The rows of a group lie close to one hidden flat surface of 15 dimensions, which passes through zero. Surfaces can cross.
Some rows, each with its group after it:
[-33  -8  24  -2  -3  20   5  12   7 -12   0 -37  15  22  18  19  19   3
   4  12]
(2)
[  5  28   2 -35  21 -24  -7  -7 -20 -18   4   0 -20   5  -6   4 -14   3
  -1 -14]
(1)
[  3   4  -2 -24  -4   4  -8 -17 -21   7 -19 -15 -15  16 -10  22  -8   3
  13  15]
(2)
[  0   7  22  28  -3  14  -3 -21  23   2 -11  -4  -1   5  -7   8  -5   0
  -4 -16]
(3)
[ -4 -27  -7  20  -3   2  30 -10 -32  16   0   1  -3   3  -8  -2 -27  -2
   9   5]
(3)
[ 24 -13   1  20  -6  14  20 -22  -8  12 -15   6   4   4  15  -3 -25 -31
  -2   2]
(1)
[ 16  14 -14  12 -11   4  -6   9  26  -5  25  -6  -4 -10 -15 -22   5 -32
  14 -20]
(2)
[-33  -4   8   7 -18  -4  -7   0  -4 -39   8   4   9   9 -13  -4  14   9
   5 -14]
(0)
[ 18 -19   9  12   3 -20  15  -2  -6  17 -20  -4  36  28  40 -18   2 -33
 -11 -18]
(1)
[-20   1  37  21  11  24  -8 -20  14   4 -13  -9  18   8 -14 -12 -15 -14
 -14 -10]
(0)
[  0   3 -12  -8 -12 -33  -6 -12  37  -7 -14  -9   1   6  -7  -7  25  29
 -10   7]
(3)
[ 26  14   7  -1   1  -6   3 -23  -8 -15 -10  17  -5   0  11   3 -18 -18
  -4 -19]
(1)
[ 25   8 -17  -5 -14  -1  22  12  36  -4  -9 -14   6   0 -13   7  31  24
 -10  26]
(3)
[ -1   8   5 -12  11  27  -6  21 -15 -22  -2  -2 -17 -46   5   5   0 -12
  20  -8]
(0)
[-12 -24 -11 -17 -12 -11   3   5   8  10 -10  22  30 -12 -13   1   1   7
   3   4]
(0)
[  8 -24 -17  15 -19 -10 -39 -36 -10  11   2  22  -3   9  -3 -27   9 -24
   5  -3]
(3)
[ 16  -2 -10  34   5  36  15  -3 -18  11  10  25 -14   0  -3  -2 -23 -16
  -4   4]
(0)
[ 34  -2  -8 -13 -10 -21 -23 -11 -10   9  -8 -11  -1  -9   5   7  19  14
  -1  18]
(1)
[-18  10  18   9  -1  11   7   9  11 -18  19   4  17  22   5  -4  -4 -12
 -16  -2]
(0)
[  9  27   0  -7   7  22 -18  23  -3 -11  20  11   3  -2 -14 -10  -4 -10
 -12   7]
(1)
[ 31  12 -13 -17 -20   5 -18   2  29  -5   5  44  11 -11  28  18   8   9
 -23  26]
(0)
[ 15   4  -4   4   6 -19  -7   1  -3  22 -29   0 -22 -15  32  -1  -9  18
  -3  11]
(0)
[ 18   2 -16 -14  -7 -19  -7   0  -2   4 -17  15 -14 -35  10 -11 -22 -10
  14  -7]
(3)
[-18   8  -7 -17  35   9  22  37 -25   1   7  -6 -23  -6  24 -12 -21 -24
  14  -8]
(1)
[-17   3  24  15 -20  18 -14   8   5 -23  24  -5  21   4   4  17  -1  -5
   7 -15]
(2)
[ -8 -37   5  -5   8 -18   4  -9  -6   9  -5   7  10 -14  41 -16  15  -7
 -11  15]
(1)
[-27 -10  -4 -10  20  11 -13 -14   6  -3 -25  -9 -13  -5  16  11 -10  28
   2   6]
(2)
[ 15   1 -14   7   7  25  -9   2  10  11 -12   2  -3   3  19   1   2  13
 -19  31]
(3)
[  1   8 -15 -35  20  -1 -10  17  10  -8 -22 -21  -6 -22 -19  -8  31  14
   9   5]
(2)
[ 16  15   6  20 -18 -20 -21  -7 -30 -36  19   6   4  13  -3 -18   4  -3
  -8 -13]
(0)
[  8   9  12 -13  16 -23  29  23  12   4   4 -13  12  -9  38 -18 -18  -5
 -25  20]
(3)
[ 14   0   3  16 -14   5  -8 -23   8  -1  10  -2   7   1 -31  17   6  14
  -1  -4]
(2)
[  1  -1   3   6  -8  45  -7  16   6   8 -21   8   3   2  -1  11  31 -13
   2  15]
(2)
[  1   3  15   1  -4  14  28  26  14  -8  -7 -20  -1 -38 -10   7  15  -9
  18  -7]
(2)
[ -6  -1   2 -37 -20 -26   6  11 -12 -35  -3 -21  17  -2  10  17   9   9
  15   2]
(1)
[  8  -5 -11   1  -5  33 -27   7  -8   0 -21  28   3 -33   7   4 -10  -4
   7   6]
(3)
[  7  20  11 -19   0 -25  23  -5 -38 -23  -8  14 -30  12 -25 -13  23 -10
  -9   5]
(2)
[ 28  17  -5  -3  -6  -2 -34  -7 -20  -2  15  -5 -14   1  21   3 -16  -2
  -4  16]
(1)
[  4  -4 -22  17 -23 -25  21  -5  20   5  27  -1 -31  -6  14  -1 -15   4
  14   2]
(1)
[-13 -13 -14  12 -24  52   6   6  13 -13  -8 -12   6   8  -7  26  14   6
  19  17]
(3)
[ -7   0  13  38  -8  11  -4  -9  29   1 -27 -12 -14 -17  15  11   4  14
  14 -21]
(3)
[-12  10   1   2 -19   5  -7  11  -5   3 -10  27  -9  39  20  27  17  -1
   6  -3]
(2)
[-25  -3   4 -15  -4   1  -2 -14  32 -13  36  23  15   1 -18  -7  -5  -7
 -13   2]
(2)
[-14 -10  -7  13 -18   6   5 -34  26 -23  12  23 -23  -1  -7  -8  11  -4
  -4   9]
(0)
[ -1  20  11   7   6 -23   8  19  -5  -3 -12  -9  -3   6 -11 -30   9   2
 -12  -4]
(0)
[-18 -10  -9  10  -7  -5 -15  25  -3   7 -13  16  12  10  30 -18   8  10
 -10  15]
(0)
[-18 -25 -19 -21   2  24   6   1  -6  10  -2   5  11   7 -31  16  21  14
   4  24]
(0)
[-17 -23  -3   2  -7   5  13  -4  15  11  -8  28  10 -11  15  14  -7  21
  -8  17]
(0)
[ 10 -10 -13 -11  12  -5   8  -9 -12  -3  31  18  -5 -24  -4  11  -9  27
 -12  18]
(2)
[-24  -7 -19  11 -25   3  10 -23  30 -16 -29  -7  -7   7 -16  -5 -28  13
  14   4]
(3)
[-16  14  24   0  21  19   3  18 -29 -24  19  -9   2   3   3 -23 -17 -30
  -9  -4]
(1)
[ 30   9  11   7  -2  25   0  14  23   4  -2   1   6 -31   6  -7  17 -20
 -11  13]
(1)
[-30 -27   5  -5 -13   3  -4   1 -14 -11  11  -5   7   4   8  28  24  16
  19  -3]
(3)
[  4  -9  10  -6  -4  29  30  -6  11   8   4  20  21 -10 -18   2 -22 -22
 -14  21]
(3)
[-12   9  23 -12  -2   2  10   7  -2 -14 -10  -2  -1   9  10  44  25  34
  -5   9]
(2)
[-16 -21 -17  -7   0   4   1   7 -11   7  24   4 -16   9  35  19   8  -1
  16   7]
(3)
[ 18   6   0  15  -5  -5  -4 -23   2 -15  -3  -2 -12  -5 -23 -15  17  -2
  -5  -6]
(2)
[ 10  24   4  22   2 -14 -28  43 -15  -1  26 -19  10  11  15  -8   9  12
  -3 -15]
(1)
[-15 -11 -20 -25   2 -26   0   3   3  25 -26   8 -10  -2  14  -3 -16  13
   7  11]
(0)
[-21 -20 -19   5   2   7   8  -8  32  10  14   6 -21   0  27   4   4  -6
  11  -2]
(0)
[  2   2  18  14  -7  -1  29   0  -1 -22  -5 -28  -5 -17 -13  -6   5  -1
   4  -2]
(3)
[  6   0 -25  -4 -33 -13  16  18  25   7   7  21  14 -12  -8 -15 -32 -19
  13   1]
(1)
[ 19   5 -10 -24   2 -20 -13 -16  17  11 -39   4  -6 -16  20  -5 -13   2
  -3   6]
(2)
[ 24   8  12  -9 -16 -26   8  21 -12   7 -20  -5  11 -20  24  -1 -16 -20
  12  -8]
(2)
[ 36  13  12  18  17   1  -3   6 -12  24 -11  -8   9   6  13 -14  -4 -24
 -13 -11]
(1)
[ 15  -8 -26 -27   1 -26   5  -9 -20   9 -13   8  -5  -4 -44  -7  18  15
   4   6]
(1)
[-15  22  -3 -22  -1  10  16  35   0  -7  -7  22  20   9 -35  -7 -19 -12
   0  -3]
(0)
[  9 -12  31  22  -4  15  24  -5   7   7  19   9   7 -20  -5  10  22 -24
  -1 -12]
(3)

New rows, each followed by its group:
[ -7 -24   1  17   9  16  18   2 -15  13 -11   0  10 -15 -23 -31  -2 -17
  -3   8]
(2)
[-14 -26 -23  13  -4   1  12 -38 -31  -7 -14  27 -13  17 -42  -4   0   8
  10 -13]
(1)
[ -5   2  32  -1  13   4  -1  -8 -29 -20  27  -1  -8  -7 -12  14  27   6
  -7  -6]
(3)
[ -1 -10   5  22   3 -24   7 -31 -22 -15   4 -30 -21  14  -2 -36   2   3
 -12  12]
(3)
[ -8   7   7   6  22 -11   3   5 -13   1   0 -10  -6  20  22 -11 -11 -17
   3 -27]
(1)
[ -1 -10  -2  22 -24 -15  28  -7  29 -18 -11 -14 -11 -20  10  -2   6  15
   9  -1]
(3)
[ -5   3  23 -29 -13  -6   4  -5   9 -23   4  17  24 -23 -15  18  -1   2
  -4  -1]
(3)
[  8   8   7   3  16  17  12  20  -9   7   4  16   9  -2  24  20 -14   9
 -14   4]
(1)
[-26  -4   5 -27  14 -11 -22   4  42  18  -2  15   9  -2  33  -6   8  -7
 -12   2]
(3)
[-32  -9  15   5  -6 -11  21  -8  -9  14 -28   7  -2  15 -14   8 -20   3
  11 -16]
(2)
[-17 -12  -3  -2 -21 -34   5   5  12 -13  -6 -17  -1  13  26   7  31  14
  14  -8]
(2)
[ -4   0  15 -14   3   5 -27   0  -1  -3 -41   5  37  10  17   3  -4 -19
   2 -26]
(1)
[-32  -2   3  -9  12  -1 -23   6 -19 -23   4  -5  -4  -5 -10  16  15  30
  17 -24]
(0)
[ 24  31   2  -2  19  22  17  -5   9   0  -2   6 -30  -4 -12  32   1  12
  -4  -5]
(1)
[ -5 -26 -15   6 -15  29  -4  -7 -10  11  10   3   5  10 -20  -4  16 -16
   8  24]
(2)
[-24   1  21  14 -15  38  -6   3   5 -10  -1 -19  21  10 -19  18 -11  10
   2  12]
(1)
[ -3  18 -16 -39   8  -4   0  14   3  10   9   3   2  17  -3   7 -27  -1
  -2  15]
(1)
[-28  -6  20  11  -5  28 -29 -23   2 -17 -11  11   3  -8  -5   2 -13   0
  -1  -4]
(1)
[-24 -22 -12  -5   9 -15  17  10  -9  -6  13  -6  -4 -10   2 -26   2  -6
   6   2]
(2)
[ 31   3 -17  11  -6  17  -6  19 -18  11 -13  27   7 -10 -14  -2  13  10
 -11  16]
(0)
[ -3  -2  -1  13 -31 -11 -14  41   2 -20  20  13  32 -26   1   1  15  29
   2   1]
(1)
[ 10 -27  -1 -27   2 -11   8  -2 -31  11  12  24   2 -31   7  14  12   3
  -1  19]
(3)
[ -1 -18   6  19  12 -18  14   1   1  28   4   5  14   6   1  -2  14  25
 -20   4]
(1)
[ 25  -9  10  26 -31   5  14  -1  -7 -11  19  -9  26   0  -7   1   6   0
 -12  24]
(1)
[  7 -12 -11   4  -4  11  25  17  10  22  14 -19 -13 -18   1  -3   5  -1
   4  35]
(1)
[ 19  14  14 -15  -5  22  30  -2  -7 -16  -5 -31 -16 -18   4  -4 -29 -48
  14  14]
(1)
[ 12   7  28  11  16  -2  19 -29   3 -14   6  13  -6 -19 -13 -14   1  15
 -42  21]
(3)
[ 17  -1 -13  35 -23  -8   4  23 -15   0 -11  28  15   3 -11  -6  16  23
  -6  -2]
(0)
[  8  13   1 -24  -6 -18 -17 -19  18   7  12 -22 -17   0   2  -2 -13  -4
  -4  23]
(1)
[ 14   6  -2  -9  13   0 -13 -37  20   3  14  26   3 -17 -17  -1 -35  11
 -25   6]
(2)
[  9  13  -2  -5  -7   1  11 -12 -15   0  -8  27 -31   8 -16  14   5  -1
   1   3]
(2)
[-16   0  14 -12   1 -37  20  -2  23   9 -21   4  11  -1  12  15 -12  28
  -4 -12]
(2)
[ 37   5  17  29   7  11 -10 -18   5  25 -16   2   4  -7   2  -5   5  -2
 -24   6]
(3)
[ 33  -2  -8  13 -12  13  -7  -2  -6  20 -13  10  24  12  -2  11  -5   0
 -10  10]
(1)
[ 10  17   8  24   1   0  -6  32   6  14 -14 -18  20  -3 -17  -1  -4  -4
  17 -40]
(2)
[-14  -2 -11 -17 -16   2   9 -10  29   4   3  24 -14  12 -12 -13   7 -36
   5   5]
(2)
[ 23  12 -12   8   1  12  23  19   0  10 -12 -19 -31   1   4  12  26  -6
  16   2]
(2)
[  3  12  -2 -27  19  -3  12   5   1  16 -10 -43  -8  23   1   9  -4  -1
   4  13]
(2)
[  6  -7  -3  -2 -10 -16 -25  15 -21 -18   5 -19   0 -17  39  13  15  12
  22 -13]
(0)
[-15 -12  -3 -12   1  25  11  11 -14   5  -4 -22   6   4  -6   9 -12 -16
  21   6]
(0)
[ 14   3  15  22 -20  19   5 -19  -1 -31   5  13 -12 -33   2   0 -18 -14
   3   0]
(1)
[ -8 -14   2   3  -2  22 -14 -37   6 -10  -4  13   0  22 -14  11  36  26
 -26  31]
(2)
[  1   1 -15 -13  -1 -29   6  -2 -14  -1  14  -6 -17   2 -18 -13  -1   5
   7   2]
(1)
[  4  19   0 -14   3   2  23  11  45  20 -10 -18  -7   4  -8  21   0   2
   7  -3]
(1)
[ -1   0  -5 -19   8  22  -2 -23  17   0  27   7 -16  -7  23  21 -31  -2
  -8  27]
(2)
[ 22   2  -3  -7 -14  24 -13   2 -10  -9  13  18  -3 -18  19  28   0 -12
  11   4]
(3)
[ -8   1   6  26  12  14   9  30  12  -2 -22  -1  -1 -35   4 -15  11  13
   0 -12]
(3)
[ 28  -1  12  -3  -9  -1  -1   5   9  -7  14  -8  21 -24  20  20   6  -8
   3  -8]
(0)
[ 15  26   9   2   9   4  11 -10  20  -2   7   0 -34  -6  10  40  -1  18
   3 -11]
(3)
[ 16 -21 -13 -18   6   7  -3   5 -21  18   0   2  15 -24  -3   4  -4  -8
  10   6]
(0)
[ -8 -13   6 -16  -3 -13  13 -11 -21 -27   7  -5  14  22   8  19  21  19
  -8   8]
(1)
[-27 -16  -4  14  -4  23 -16 -15  12 -19  16   3 -29 -13   4   6  31  19
   4  15]
(1)
[-25   3  20  -4  -2  -1 -21 -22  20 -34   2   6   7  11  -2 -13  18 -13
  -8 -17]
(1)
[ -3 -14  12   6 -15  -2   9  -5  23 -16  16   3  10 -27  19 -13  -7 -34
   8 -13]
(0)
[ 13   3  22  15  -6  -1   3 -26  13   9 -12 -16 -11 -15  16  17 -23   2
   1   0]
(1)
[-15   0 -10 -10   6  23  12  14   6   8 -15 -17 -23  -2  11   9  -6  -8
  19  11]
(0)
[ -2  27  -6  -1   0   6   9   7   7 -22  -1  16 -50 -15  32   6 -16   3
   0  11]
(0)
[-18  -1 -10  -4 -23  -4 -18 -15  28  -2   3   5   0   5 -23   8  -4  19
   6   5]
(1)
